Each cloud of rows lies close to a flat space through zero, with a little noise off it, and is much wider in some directions of that space than in others. After each cloud: how many dimensions does that space have?

[[ -5  18 -18  36   7   4  11 -22  14  -6 -10  29 -13   4 -20  -4  14  25
  -33   1 -14  12 -22 -23 -11]
 [ -5  11 -32  16 -32  52  19 -18  -7   3  12  10   6  11  10   2   5  36
  -31   8  -6  57  23 -26  20]
 [ 11  40 -19  -1 -10 -31 -30  14  29 -49   6 -15 -23 -13   4 -11 -18 -29
   21  -9 -11 -49  14 -22   6]
 [ -7  -9  -1 -25 -17  63  -8   5 -19   0  -4  -3   3  -9   6  23 -17 -10
  -14 -18 -21   0  -2  29  28]
 [  0  14  17 -34  -7   9  -8  43  32  52   9  -5 -15 -36   4  25  35 -33
   -2 -38 -14 -60  12  22   4]
 [ 16 -43  35   2 -15   2  -4  -1 -41 -10  -6  10  17   5  17  20   0  41
  -12   1   0 -16  59  35 -15]
 [-10 -25  43  14   5  35 -40   2 -10  31   1  28 -20 -18  -7  43   2  -7
  -19  10  -7 -19 -35  44   7]
 [ 17  12  -1  -4   6  18 -20 -34   9 -11  13  -1  -5  33   0 -14 -22  13
   50 -33  18  10 -27 -31 -29]
 [ 14  -2   9 -16  17  -1 -27 -11 -12  26  20  23 -25 -16  -2  13   5  26
    2  -8  -4 -44   2 -14 -47]
 [-13  27   9  21 -51  -1 -43  14  43 -50  24  12 -25  -8  31  18   3 -12
   30 -37 -13 -33   5  22 -22]
 [-20  10   6   7 -11  42  -9   4 -16   9  22  24  16  -6  30   8 -26 -11
   25   1   8  22  -9  19 -13]
 [ 11 -25 -32 -18 -14  40   0 -27 -12  -6  30  25  16  25  23  25   8  70
  -28 -25 -30  24  18 -53 -29]
 [ 27 -21 -27 -43  47 -47  18   1 -24  20 -64 -47  25  17 -26 -44   0 -13
   -2  -6   0 -15   7 -34  13]
 [ 10  46 -18  32 -34  -9 -18 -19  45 -54  50 -27 -14  22  -4 -17  -8 -11
    1  10  12  42  11 -28  20]
 [ 20 -11  -3  20  26   3  29 -31   1 -12   9  -3  21  32  -5  -9  -9  42
   20   4  14  19  34 -39 -46]
 [  4  -9  33   0  20  36  -8  38 -10  15  -3  32  32 -12  27  30 -19 -17
   -1   6 -23 -11  -6   9  -1]
 [-16 -33  14  -4  34 -23  43   2  17  11   8  14 -10  -2 -17  18  41  46
  -30 -13 -25  -8 -17 -17 -36]
 [ -4  43  17  11 -34  10 -18  38  29 -15   0 -16 -31 -11 -10  -6  -7 -35
    3   3   7   4  39  22  55]
 [ 32  25 -29 -18 -14 -10 -13 -10   7 -16  21  27   5  29 -24  -4 -10   7
  -44 -22  11  15  32 -28  40]
 [ 24 -24   3  20   4 -12   9 -25  10 -14 -28   5   8  11  -7   8  19  18
   13  10  -3 -23 -12   8 -49]
 [ -8 -28   0 -15   5  16 -45 -11 -12  25  13  33 -11  -4   9  31  10  18
  -14 -20 -23 -22 -24   5 -45]
 [-37  -6 -26  17  39 -33  14 -10 -14  -2  12  15  11 -13  10  -2 -11  16
   -9 -30 -10 -32  10 -22 -30]
 [-13   3  24  27 -31  26   8  22  15 -24 -14  -1  -7 -12  25  14  18  16
   -3  -6 -29   2   6  16   1]
 [-19   7   5   9   2   2  19   2   5  17   9   6  -6 -33  14  16  23   5
  -17 -13 -15 -28 -34   1   7]
 [ 29 -54 -17 -82   0 -29   6  -1  -7 -23 -16 -35 -13  30 -22 -10  20  38
    9  -9 -18   2  32 -13 -48]
 [  6   3   8   3  -2 -32 -20 -15  -8 -17  15  -8   1  -1   2 -12   1 -10
   -1   7   5  -7 -26  16 -15]
 [  1  -5  -5  11   5  12  21  -8  19  -3   6   2  14   1  15  18   9  16
    8 -29 -11 -22  -2 -24 -12]
 [ -3  32  37  20  -5  45   9   3  -7  27  -2   8   7 -17   4   2  -8 -21
    2 -29  12 -11  -9  43  21]
 [ 26 -34 -21 -21 -15 -18 -10  -8  12  -7  -6  -4 -20  14 -15  20  26  42
  -20   4 -10 -17  47 -31  -1]]
  18

[[-11  -3 -13  17   1  29   5  24  -4  -1  -1  -6  -2   4  -1  16   8  27
  -38 -18 -32  26  -5   2   4]
 [  4   4  20 -16  -2  -3 -11  15  -4 -28 -19  -9 -11 -18  11   8  12  12
  -27  -3  13 -13   5 -11  11]
 [  6  22 -15 -25 -17  34 -15 -38   1  13   8  11  -8  16 -17   5  -4   9
  -18   0 -15  29   2  -2 -10]
 [-13 -14  23  47  37 -35 -15 -13  13   5   2   8 -19 -22  30  10 -10   9
    2  -1  28 -13 -12   8  23]
 [ -2  -2 -20  30   2 -30   3  -3  -4  26 -27  -5 -36  -3  18 -39 -13  23
    6 -10 -16 -18 -32  13  13]
 [  7   3  24   0  -2 -19  15  -2  29 -38   9   3  -1 -11  36 -50 -20   7
   22  16  -6  16  -8  -3  33]
 [ 13   2  -4 -13  -4   5  29  16 -17  -9 -28  -1  31  -1 -13 -26 -14 -30
   -4  -9 -15 -17  13   0 -40]
 [-10 -24 -40   3 -22  -7   8  31 -13   7  18  26  10   2   0 -21  -4  -7
    2 -23 -12 -46  -2  22 -35]
 [ 11  15  20 -10  10  24   9 -16   4 -17   1  -7  11  -2  -5  -1  -4   2
  -15   6 -25  34   2 -20  28]
 [ 10   9  -1  22  16   9  11  14  11 -23 -12  12 -44 -26  34 -35  -8 -19
    0  16   6   3  15  -7 -13]
 [-50  -3  31 -13  13  18  16  38  -8 -31   1   4   5  -9  15  26   5   4
  -30 -21  -3   3  21  15  35]
 [  5 -26  30  -9 -10  26  32   1 -10 -48 -11   0 -38  -7   4  16  -3   3
    9  -6 -22 -17  11   6 -26]
 [  6 -12  19 -10 -12  -5  -2   6  15 -28   4 -16  -9  -4 -16  -1  13  27
   38   7 -45  -8   7 -15 -26]
 [ 17  16 -40   8  -7 -36 -25   3   3  21  16  32  22  11  16 -22 -39 -10
   16 -13  11   9 -23   2 -16]
 [-25 -22   9 -25  -3  26   9 -30  -2 -30 -20  20 -33   7   1  23 -10  34
  -20 -13 -19 -22   3  14 -20]
 [-13  21 -19  10  17 -18   4  -6  -2  27  -9  10 -38  -4  15   8  -6 -26
  -34 -11  33   5   0   7   2]
 [  9 -10   2 -20 -30  11   7  -2  25 -23  18 -31  10  11 -12  -1 -19  15
   20  23 -38   9   6  -1 -10]
 [-30  21 -56  18 -25  16  -7  66  18  29 -21 -43  32  -8 -35   4  22  26
   14  21 -20  15  21  38 -54]
 [ 16 -31 -15  11  -6 -10   1 -17 -20  12   0  35  15  32  -3 -22  17 -17
   17 -21   2 -28   7 -21 -59]
 [ -2  -7  -5  34  21 -13 -11   0  -6  -1  12  30  42 -31   2 -16 -10 -13
    1  -5   4 -39  -4  14 -21]
 [  1  -6  10  -4 -32  12  21  -3   7 -39  19 -45 -17  15   8   6  12  13
   -7  31 -23  17 -11  -9  33]
 [ -3 -17  29   5  -8   9 -10   1 -15  13  -2 -22   1  18 -14 -32  19  -7
   40   4 -12 -27   8  -4 -28]
 [ 30   7 -12 -40  17  13  22  21   8   7   3  35  -5  -9  -4 -48 -11 -35
  -16 -23   9  10   9 -14 -25]
 [-18  23  26  33 -16 -12  -5 -28 -12 -21 -16  17 -21 -39  20  19  -6  21
   30  -5 -20  -3   7  33  29]
 [ -5  12 -27  19 -26 -17  -5  -8   6  29 -18 -29  53  22   3   7  21  -2
  -46   2  -8  25  33 -20  20]
 [ 12  -9  37 -34   3  30 -29  47   3  24  18  24   9 -14 -13   3   6   7
  -18 -66  -9  14  31  -3  -9]
 [ 34 -21  12 -14 -30  10  -1 -11  -6  -2  -3   5  13  -3 -11  14  -7  -2
    8 -13  19 -13   3  17 -23]
 [  8 -36 -35   0   6  -2  55   3   3   5 -37   7  15  10  13 -27  -8   7
  -11  -2 -10 -11   0  -2  32]
 [  3 -17  37 -27  10  51   4  17 -20 -14   6  -8 -25   9  -7  26 -15   2
   27  -5 -25   2   5  -5  31]]
  20

[[  5   3  -4  -9  -8   2  -4 -18   1 -12  -8  -2  -5  -3  -4  10  -4 -11
   -7   6   2 -14  -6 -10   2]
 [ -3   7   3   8  -2  -2  11  -3   3  17   5  21 -10   9  -2  -8   1  -5
    6  -6   8  13   6  -7   4]
 [  6   3   5  -1   3   4  14 -11  19  11 -10  18 -10   3   3  12 -18 -17
   -5   8   8  -3 -14 -20   6]
 [  2   0  -3 -10   5  -4 -28 -11 -36 -28   6 -34  29 -13  -8 -15  33  28
   -8   1 -21 -16   8   5   7]
 [ 27  18 -16   8 -15 -20  -5 -49 -24  -6   8  28 -13  -7 -20 -21  25 -10
  -10  -6   0   3   4 -19   9]
 [-11  -3   8 -11  -4  16  22   4  47   8 -27  10 -23  15   5  41 -39 -35
   -5  19  17 -15 -12 -16   0]
 [ 22   5  -2   1  14  -9  -2 -26 -10   2   0  13   9 -14  -1  -8   7   4
  -14   4  -9  -2 -16 -21  11]
 [ -9  -6  -1   4  -3   3   0  24   3   4   6  -7  -2   4   5  -2  -4   4
   11  -7   1  10   7  19 -10]
 [ -5  -3  -1  -8  -3   4  -8   1  -4 -12  -3 -17   5  -2  -2   6   1   3
   -1   3  -3 -11   2   5  -2]
 [ 16  -8  -9  12  18  -4  12  15  27   8 -15  17  -3  -4   2  14 -11 -12
  -15  17 -14   7  -6   4  -6]
 [-35 -11  13 -19  -1  16 -22  28 -17 -24   2 -56  24   5   4   4  12  29
   11  -2  -6 -18  18  23  -2]
 [  8   4  -7  12  -1  -7  14  -4  13  13  -3  27 -16   5  -4  -1  -6 -17
   -2   2   4  13   0  -4  -2]
 [ 24  10  -9  13  -5 -13  15 -27   8  16   1  42 -22  -3  -5  -6  -7 -22
   -6  -2   8  12 -11 -19   3]
 [-23  -6   7 -14  -9  10 -16  20 -13 -18   5 -40  13   5   3   2   5  16
   12  -6   1 -12  10  19  -6]
 [ -9 -14   7 -23   5  18 -11  14  15 -24 -19 -40  15  -6  10  33 -22   1
   -7  17  -5 -31 -16   2  -5]
 [ 18   7  -5  -2   0  -8  -6 -28 -15  -8   1   4   4 -12  -5  -8  10   1
   -9   1  -4  -7  -8 -14   7]
 [ -3  -7  -3  11   1   2  16  26  25  17  -3  14 -13   9   6   9 -18 -14
    6   1   5  16   1  13 -11]
 [  7   1  -3  -3  -1   1   8  -8  16   1 -13  10 -10   1  -1  14 -12 -17
   -9  11   3  -6  -8 -11   0]
 [ 18   1 -10  15  -5  -7  21  -1  27  21  -2  40 -26   1   2   7 -24 -29
    0   1  11  18 -12  -4  -9]
 [ 39   8 -14  24   8 -15  33 -25  36  35 -11  71 -33  -4  -3   7 -22 -41
  -17  11   6  22 -23 -27   2]
 [-18  -4   8 -18   1  10 -20   6 -19 -24  -1 -42  23  -2   0   3  14  22
    1   2  -8 -22   8   6   3]
 [ 25  23  -6  19  -8 -20  19 -52  -9  27  12  61 -27   0 -12 -27   7 -20
   -2 -14  15  23  -7 -35  15]
 [  3  -5  -3  -1   7   4   8   7  22   2 -14   6  -4   0   2  17 -12 -12
   -8  14  -3  -4  -6  -1  -3]
 [  1   5   5   5   6  -3   0  -5 -12   9  10   7   6  -2   1 -16   7  10
    4  -7   0   8  -2  -6   7]
 [ -5   4   0   0  -7  -2  -7  -4 -15  -5   8  -6   2   1  -4 -10  10   7
    6  -9   2   2   9   4   1]
 [-22   3   4  -7 -16   4 -14   6 -24 -14  12 -28   5   9  -7 -13  21  16
   14 -12   3  -4  24  16  -1]
 [-18  -2   4  -3  -2   1 -15  17 -25 -10  13 -27  15   4  -3 -16  23  25
   10 -11  -6   2  22  21  -1]
 [-20  -6   7  -9   3   6 -20  21 -23 -17   9 -40  25  -1   3  -9  19  30
    9  -6 -10  -6  14  21  -2]
 [  3   7  -2   7  -5  -9  -4 -10 -22   2  16   6  -1   0  -5 -23  19   9
    7 -15   1  11  10   2   3]]
  6

[[  3  23  -2   9   2  -2   9  13   2  20  -3 -15  -8 -20  32   5   1   0
    4 -34  20  25 -12  17 -11]
 [-12  -3  -5 -24  12   2  15 -13  18  14  -3  16   6  16  -9   5   2  11
   11  -7 -18   6 -22   4  46]
 [ 18 -10  16 -13   7   5 -32  -5  -9 -18   2  22  24  11  12  -7  16  12
    0  21 -31 -31  13 -31   9]
 [ 25  -1  17   4  -7   2 -13  -2 -28 -25  23  11   1  -3  19 -16   8   5
  -11  11  -8 -25  24  -4 -28]
 [ 17   0   1  -7 -11  -6   0  12 -18   3   4   1 -15  -8 -16  -6   8  10
    0  -8  10   5 -12  15  -1]
 [  4  -5  12 -20  -1  -5  -5  17  -1  19 -30   8  11 -16 -10  -6   5  11
   14 -36 -22   8 -23  18   4]
 [-25   3   5 -21  13  -1  27 -23  19  11   8  25  11   7 -19  16 -13   6
   20  -2 -14  -4 -22  10  37]
 [-12   4   9   5   4  -1   2  10   5   1  -2   0   7   4   6   1  -3   0
    8   2  15   5   6   1 -15]
 [ 19  13   0  14  -5   4  -7 -17 -24  -9  31   3  -6  -8  10   8   1   7
   -6   7  10 -17   2  -7 -11]
 [ 13  -1 -18   6  -6   9  -4  16 -11  20  -8 -19 -17   5  24 -17  19   9
   -8 -36   4  23  -8   9  -1]
 [-14  -3 -15  -9   1  -9  13  20  22  24 -34 -22 -14  -4 -23  -2  -1  -3
    5 -23  14  42 -24  20  17]
 [ -5  11   1  12  -2  -5  19 -25  -5 -18  37   6  -8 -12 -16  20 -19 -13
    1  32  17 -20   7   0  -5]
 [ -3  18 -24   9  -3  -9  37 -20   0  18  10 -27 -36 -30 -24  12 -21  -3
   -2 -27  30  36 -38  39   4]
 [-16  -8  -5   1   8   2  -8 -11   3  -5   5   3   6  20 -34   7  -2   9
   15  37  17  -7  -4 -24  12]
 [-11  16 -20  14   7  -5   7 -17   1  16   9 -15 -10 -24 -39  33 -14   4
   25  13  39   7 -34  -8  13]
 [-28   6   2  11  16   7  -1 -22  15  -1   4   1  20  21   4  15 -18   5
    5  12  14   2  -2 -16  -7]
 [  5  21   1  34 -14  -3  -6   0  -5  -9   5 -28  -9 -10  27   7 -20 -13
  -34 -10  31  17  13   8 -48]
 [-11  41 -10  29  18  -4  10 -32   9   3  30 -19   0 -26  11  43 -25  -4
   13  19  50   7 -15 -17  -8]
 [ 34   6  -7  -2 -17  -1   5   7 -36   9  19   1 -27 -26  -5  -5  17  11
    3 -23   3  -5 -17  20   3]
 [-30   1  12  -9  17  -7  22 -25  22 -15  11  14  14   4 -26  12 -25  -6
   14  32   3  -8   2  -1   5]
 [  3  -1  -7  -5  -5  -6  -4  25   0  12 -13  -8 -11  -4 -20   0  13   3
    8   0  20  15 -11   2  12]
 [-18   7  -6  21   3   2   5 -15  15  -7  -6 -22   0   9  12   4 -25 -12
  -23  -2  15  20   8   3 -27]
 [-12  -9  14  -1   3   6 -25   9  19 -16  -8  15  28  46  22  -1   8  -2
  -17  31  -7 -13  33 -34   6]
 [-28  -9  -4  -5   6  -5  18 -12  25  -5  -9  -3  -1  15 -30   1 -20 -10
   -3  17   4  12   1   8   7]
 [-22   5 -13  22  22   2 -16 -10  16  -9   4 -17  13   3 -10  24  -5  -8
   21  55  35  -8  11 -51   1]
 [ -4  -1  -6  -1  12  -5  -7 -12   7  -7  -3  -7   4  -7 -23  10  -4   0
    9  28   9  -2  -5 -18  10]
 [ 83 -16  16 -20 -26  15 -34   6 -62 -13   8  19  -7 -11  64 -53  42  22
  -40 -59 -83 -33  16  15 -16]
 [ 44   7   6 -14 -24  -5  -9  43 -41  26  -1   7 -20 -29   6 -13  34  20
    8 -49   3   6 -24  30   0]
 [ 11 -10  -4 -10  -2   3   2  12  -2   8 -19  -9  -9   0  17 -23  12   1
  -10 -30 -21  16   0  15   0]]
  11

[[ 40 -16   1  52   0  28  -1   5  13 -23 -13  34  -6  -4  -9   3   8   5
  -14  -6  15   9  -9 -24  19]
 [ -3  -7  43  -1 -18 -20  10   5 -18   9  14   0  -2   4  -1  11  -5 -28
   14  -2  14 -22  -8  13  -4]
 [  6  17 -48 -18  -3  -6   2  23   1   0  18  12   9 -15   0   5   7  12
  -16   0 -18  13  -6  -1   3]
 [  8  13  -3   4 -11 -42  -3   9   8  -4  14   3  13  -9 -16  -3  15  17
   13  21  12  29   9  33  11]
 [-17  12 -43   2  47 -21   9   5   1  15  -2 -15  26  21  28  22  42   0
   -7  28 -37 -11   9 -21 -50]
 [  5  -8  16 -10   2   6   6  -1   7 -19  -8   0  19  19  37  13   4 -20
   -8 -26  12 -37  -9 -25 -11]
 [-22  -2 -26  -2  41  10  27  -3 -34  15 -10  21 -20  24   5  -7   8 -14
  -18  12  -3 -17 -10 -25  -4]
 [ 30 -24  19  26 -34   7   2   7  23   9 -35   0 -13 -20   1  12  17 -17
   -9  28  -1  -5 -15 -31   6]
 [-14  -4 -22 -26 -22  23 -28   7  22 -10   5  -5 -16  12 -16  13   2  25
    1 -33  16  30  -5  17  34]
 [ 27  -7 -11   5  -2   4 -18   9  25   5   9   1  -1  33  14  25  22 -19
  -32   3 -14  10 -42 -23 -16]
 [-15  10  -3  14  -5   0 -19  -3   7  17 -15 -23 -26  47  -5  34  -2   7
  -16  10   7   7 -19 -10  -4]
 [ -5  -6 -25   2 -24  -4 -13  -2  -4  10   0   1 -22 -25   9  -5   3  27
   -3  29 -15  24 -35 -44   5]
 [-44 -27   2   7 -32 -21  -3 -17 -25  -9 -10   6 -32  15  -5  -7  11 -14
    2  10  12 -20   2 -13  15]
 [-16  -8  29   1 -14  -2  -3  -6  -7  -1  31  16  -4  -6 -13   5   3  32
   -6  -7   9  -1  -6  -3   5]
 [ 16   5 -27  16  15  -6   1  35  -4   9 -19  -2   5  13   7   4  12 -31
  -11  18 -14   5 -12 -10   2]
 [  7 -16  16   1  -9   3   0 -36  18   8   0  -9 -32 -21  12   4  -8  29
   -9   7 -12 -20 -26 -40 -12]
 [  2   8 -32  26  14  -6  11 -13 -21 -12  16  25   4 -15  11  -3  -5  27
   27   6  -9   6  12  -9 -11]
 [ 15  -7   2 -16  -2   4   6  24  -2   9  10  -4  25  12   6 -11   0 -19
    2 -10 -23  -1  -4   5  -9]
 [-11   1  34 -19 -25  48  -1 -10  15 -10  25  14 -10   1   9  16  -6  16
   12 -26  17   1 -16   9  29]
 [ 29 -20   8  21  -2   6 -10  33  11  23 -20  -2 -16  -9  -1 -13  13   3
  -11  21 -17   2  -6 -12  21]
 [ 49  -9  16  20  -1 -11  17  19  13  -2 -23  -1   8 -35  -5  -9 -14   2
    1 -11  -3 -21  -9 -22   5]
 [-29  17 -21 -18  15 -35 -22  -4   2   4 -16 -26 -21 -28   1  -4   4   2
  -15  13   1 -12  11   4   0]
 [ 25  -5  11  -1  -8   7 -22  13  -3  14  -7  14  13 -16  11  14  11 -12
   37  -7  12  21  15  18 -18]
 [ 41  12  -8  30  66  -4  25   0  33 -22 -11  -5  45 -46  14 -18  -3   5
   19  20 -33 -12  19   3  -8]
 [  5  -4 -10  10   9 -13   4 -14  -7   6 -13  -1  -9  -4  -3  -6  -7  -4
    3  18  -4  -9  27  11  -9]
 [  4   7   4   8 -62  37 -34   8  12  10 -12  23 -23   0 -14 -10  14   7
    4  -4  -4  39  -7  11  16]
 [ 16   2   2  24   3 -19  16 -15  -5 -11 -24  -6   4   5 -10   1 -28 -11
  -10  16  14 -14  14  -2  -1]
 [-53  -3  20 -30 -11 -27  -8 -28  -9  14   1 -13 -19  36 -10  15 -13  -2
  -28  14   0 -28 -14  -2 -10]
 [ -1   1   7  -7  -9   0 -29   4   5  -1  -4  -5  -2  -1 -14  12 -20  14
  -16 -21  14   0   9   8   4]]
  21

[[-25 -14   5   0  27 -23   6   5  -2  -5  19  11  13  -7  -7  23  15  56
  -15   8   8  10 -15  17 -22]
 [ 24  13 -10  -2 -25   8  -9 -20  10   6 -21 -14 -11   6   7 -18  -9 -48
   18   1 -16  -4  11 -20  16]
 [-22   0  24   2   5   8   4  11 -23 -14  19  20  22   2   0  -4  -6  29
  -12  -3  20 -15 -32  11 -10]
 [-15  -7   6   4  16  -3   6  13  -9  -3  13  10   6  -5  -5   9   6  28
  -10  -1   9   0  -8  13  -8]
 [ 30  13 -13  -4 -36  12 -13 -19  14   9 -29 -17 -15  11   8 -24 -16 -67
   26   1 -18  -6  17 -28  22]
 [  6  -9 -16   2  17 -43  -7 -30  24   1  -1  -9   1  -3  -3  28  25  24
    4  25 -15  21   5  -9 -29]
 [ 20  12 -11  -4 -23  15  -6  -4   7   9 -20 -11 -14   4   6 -19 -10 -51
   14  -8 -11  -4  19 -14  21]
 [  5   7   1   1 -18   6  -4 -15  -1  -5  -8  -3   4   5   2 -11  -7 -18
   10   6  -2  -8 -12 -11   2]
 [ 12   1 -11   1  -3 -18  -7 -28  14   1 -10 -11   0   3  -2   8   9  -8
   12  18 -12  10   3 -14 -11]
 [ -3 -10  -6   0  18 -20   1  -6   9   1   6  -3   3  -4  -5  17  15  25
   -3  11  -2  11   4   4 -16]
 [ 25   4 -16   1 -17 -21 -13 -45  21   4 -17 -17  -5   6   7   3   6 -27
   22  23 -22   7   4 -27 -10]
 [  0  -7 -11   1  14 -22  -3 -13  15   3   1  -8   1  -3  -3  19  14  20
   -1  13  -6  13   4   0 -13]
 [-20 -11   9   5  21 -26   4 -12  -2 -13  19   9  24  -6  -7  21  16  55
  -10  20   9   5 -30   6 -32]
 [ -3  -8  -6   1  16 -30  -1 -20  10  -2   6  -5  10   0  -6  22  19  26
   -1  19  -7  10  -7  -4 -23]
 [ 18   2 -17  -3  -2   5   0   8  13  11 -14 -11 -20  -1   0  -1   0 -27
    5  -9 -11   6  30  -3  14]
 [-14   3  16   0   0  34   9  42 -22  -2   6  12   2  -6   0 -13 -17   2
  -11 -27  20 -15   0  17  22]
 [ 12   0 -12  -2  -1   7  -1   7   9   8  -9  -6 -13  -2   1  -2  -1 -18
    4  -8  -9   3  20  -2  11]
 [ -3   2   5   0  -2  15   4  20  -7   2   3   5  -3  -1   0 -11 -10  -3
   -7 -15   7  -7   3   8  13]
 [  8   2  -4  -1  -5  -1  -1  -6   5   2  -5  -4  -2   2   3  -3  -3 -12
    4   1  -5   0   6  -3   4]
 [ -5   0   6   2  -3  -6  -1 -12  -4  -6   3   5  10   3   3   2  -1   8
    1  11   1  -2 -17  -5  -8]
 [-22   3  26   2   2   2   2   4 -24 -17  19  18  25   2   0  -5  -6  32
  -10   4  17 -12 -36   8 -12]
 [  2   0  -1   1   3   7   1  12   0   3   1   0 -10  -1   2  -2  -2  -5
   -2  -8   0  -1  11   4   8]
 [ 35  17 -17  -6 -42  14 -15 -29  15   8 -32 -17 -18   9  10 -25 -16 -82
   30   1 -23  -6  18 -33  25]
 [-25  -9  19   2  21  -2  10  17 -18 -10  21  19  13  -4  -4   9   5  50
  -20  -1  18  -2 -22  22 -16]
 [ 16   6 -12  -1 -16  11  -4  -4   9   7 -15 -11 -15   2   5 -13  -8 -40
   13  -6 -10   0  19 -13  15]
 [ 11   9  -3  -2 -18  15  -4  -4   0   5 -13  -4  -7   2   5 -15  -8 -36
   11  -6  -5  -4  10 -10  14]
 [  5   7   7   0 -20  10  -4 -13  -6  -3  -5   0   6   7   8 -15  -8 -23
   11   5  -1 -11 -13 -12   5]
 [ 11   5  -6  -2  -8  11  -4   5   5   8  -9  -8 -13   2   3  -8  -4 -24
    4  -6  -7  -1  16  -2  15]
 [  0   5  10   0 -10   0  -3 -10  -8  -7   2   3  13   4   2  -9  -6  -4
    6   7   1 -11 -16  -5  -2]]
  3
